The groups are shells around one centre, one inside the other: the same stretched ball of 2 dimensions in 10 sizes.
Some rows, each with its group after it:
[-4.07 -4.39  1.11  1.12  2.39  0.82  6.26 -2.22  0.00  2.93 -2.02  4.25
  0.30  2.42 -2.42 -1.46]
j635
[-2.80 -3.43  0.47  0.16  1.33  0.02  4.51 -0.71  0.45  2.40 -0.80  2.74
  1.06  1.74 -1.14 -0.50]
j755
[ 0.53 -0.74 -1.40 -1.87 -1.07 -1.50  0.17  2.45  1.12  0.87  2.29 -1.13
  2.49 -0.35  1.64  1.65]
j635
[-3.84 -3.99  0.76  1.42  2.61  1.24  6.18 -2.73 -0.47  2.65 -1.86  4.04
 -0.20  1.96 -2.79 -1.55]
j97
[-4.96 -4.99  1.47  1.91  3.25  1.51  7.53 -3.47 -0.46  3.23 -2.86  5.32
 -0.42  2.80 -3.48 -2.17]
j771
[ 2.92  1.99 -3.52 -1.66 -1.39 -0.64 -2.13  1.92 -0.38 -0.90  4.25 -3.67
  1.35 -2.96  1.54  2.20]
j805
[-3.65 -3.69  0.51  1.61  2.71  1.47  6.07 -3.06 -0.80  2.44 -1.74  3.88
 -0.49  1.67 -3.01 -1.64]
j755
[ 3.02  2.18 -3.68 -1.47 -1.22 -0.40 -2.13  1.56 -0.66 -1.03  4.31 -3.73
  1.05 -3.21  1.30  2.10]
j410
[-3.27 -3.09  0.00  1.99  2.96  2.03  5.88 -3.75 -1.47  2.02 -1.47  3.51
 -1.14  0.98 -3.46 -1.74]
j378
[ 5.76  4.06 -4.89 -3.88 -3.83 -2.49 -6.08  5.39  0.75 -2.02  6.97 -7.05
  3.18 -4.43  4.51  4.32]
j378
[ 4.27  2.60 -3.79 -3.58 -3.26 -2.50 -4.43  4.99  1.15 -1.12  5.69 -5.41
  3.31 -3.09  4.02  3.71]
j597
[ 4.11  2.53 -3.77 -3.29 -3.00 -2.22 -4.15  4.55  0.91 -1.10  5.51 -5.20
  3.01 -3.11  3.67  3.51]
j805
[ 4.35  3.14 -4.32 -2.54 -2.41 -1.29 -3.99  3.26 -0.11 -1.56  5.58 -5.33
  1.93 -3.88  2.73  3.13]
j485
[ 0.32 -0.21 -1.97 -0.25  0.35  0.35  1.17 -0.27 -0.67  0.38  1.87 -0.66
  0.46 -1.23 -0.41  0.61]
j189
[-0.33 -1.60 -0.76 -1.68 -0.72 -1.48  1.12  2.21  1.35  1.38  1.54 -0.17
  2.56  0.43  1.34  1.30]
j410
[-1.80 -2.73  0.02 -0.67  0.42 -0.69  3.10  0.62  0.94  2.03  0.15  1.55
  1.79  1.27 -0.02  0.27]
j771
[-3.56 -3.85  0.69  1.06  2.24  0.89  5.72 -2.16 -0.18  2.60 -1.57  3.69
  0.18  1.92 -2.33 -1.26]
j189
[-4.44 -4.26  0.88  2.29  3.45  2.06  7.19 -4.13 -1.17  2.73 -2.48  4.82
 -1.06  2.01 -3.90 -2.24]
j485
[ 3.21  2.08 -3.53 -2.16 -1.86 -1.14 -2.68  2.71  0.06 -0.90  4.57 -4.04
  1.88 -2.94  2.20  2.58]
j97
[ 1.66  1.05 -2.89 -0.71 -0.32  0.15 -0.42  0.40 -0.83 -0.39  3.06 -2.16
  0.57 -2.31  0.26  1.27]
j597

New rows. What belongs after each?
[ 3.84  2.74 -4.04 -2.20 -2.02 -1.03 -3.31  2.72 -0.23 -1.32  5.10 -4.73
  1.70 -3.56  2.27  2.78]
j597
[ 2.70  1.75 -3.33 -1.67 -1.33 -0.69 -1.92  1.92 -0.26 -0.74  4.08 -3.44
  1.41 -2.75  1.51  2.14]
j755
[ 2.68  1.73 -3.32 -1.64 -1.32 -0.67 -1.89  1.89 -0.28 -0.74  4.06 -3.40
  1.40 -2.73  1.50  2.12]
j755
[ 2.78  1.97 -3.54 -1.38 -1.11 -0.34 -1.86  1.43 -0.65 -0.90  4.11 -3.47
  1.01 -3.03  1.17  1.99]
j485
[ 4.18  2.86 -4.09 -2.74 -2.53 -1.54 -3.93  3.61  0.23 -1.36  5.48 -5.18
  2.27 -3.55  2.97  3.21]
j805
[-3.84 -3.98  0.77  1.42  2.60  1.22  6.17 -2.74 -0.49  2.64 -1.85  4.04
 -0.18  1.94 -2.79 -1.56]
j97
[-0.57 -0.74 -1.66  0.72  1.33  1.23  2.53 -1.80 -1.34  0.63  0.98  0.42
 -0.46 -0.95 -1.67 -0.21]
j378
[ 1.00 -0.25 -1.76 -1.95 -1.22 -1.45 -0.34  2.54  0.96  0.56  2.71 -1.65
  2.40 -0.78  1.76  1.82]
j189
[-3.59 -3.78  0.63  1.25  2.40  1.08  5.82 -2.46 -0.40  2.53 -1.62  3.75
 -0.06  1.81 -2.56 -1.39]
j189
[ 4.07  2.58 -3.83 -3.09 -2.82 -2.00 -4.01  4.23  0.71 -1.14  5.44 -5.13
  2.78 -3.21  3.42  3.39]
j635
[-0.03 -0.50 -1.76 -0.06  0.58  0.48  1.61 -0.55 -0.73  0.56  1.55 -0.26
  0.32 -0.99 -0.68  0.40]
j189
[ 0.30 -1.03 -1.17 -1.97 -1.11 -1.66  0.35  2.64  1.35  1.06  2.12 -0.89
  2.71 -0.04  1.75  1.64]
j485
[-3.80 -3.77  0.55  1.82  2.94  1.69  6.35 -3.43 -0.98  2.46 -1.88  4.06
 -0.73  1.65 -3.30 -1.79]
j805
[ 3.16  1.45 -2.96 -3.38 -2.87 -2.55 -3.23  4.75  1.50 -0.41  4.72 -4.18
  3.47 -2.07  3.69  3.30]
j410
[ 3.87  2.24 -3.54 -3.38 -3.02 -2.38 -3.96  4.70  1.14 -0.89  5.34 -4.97
  3.22 -2.81  3.76  3.49]
j771
[-1.38 -1.58 -1.03  0.79  1.55  1.13  3.39 -1.88 -1.04  1.16  0.30  1.31
 -0.28 -0.18 -1.84 -0.49]
j635
[-5.34 -5.54  1.94  1.57  3.04  1.02  7.73 -2.85  0.12  3.62 -3.12  5.67
  0.17  3.41 -3.08 -2.08]
j378
[ 4.60  3.41 -4.52 -2.55 -2.48 -1.24 -4.27  3.25 -0.22 -1.72  5.79 -5.60
  1.88 -4.12  2.76  3.20]
j378
[-3.42 -3.59  0.48  1.31  2.43  1.20  5.70 -2.58 -0.55  2.39 -1.50  3.59
 -0.19  1.61 -2.62 -1.38]
j189
[ 1.47  0.18 -2.08 -2.16 -1.51 -1.58 -0.94  2.86  0.96  0.31  3.12 -2.19
  2.51 -1.15  2.05  2.09]
j189
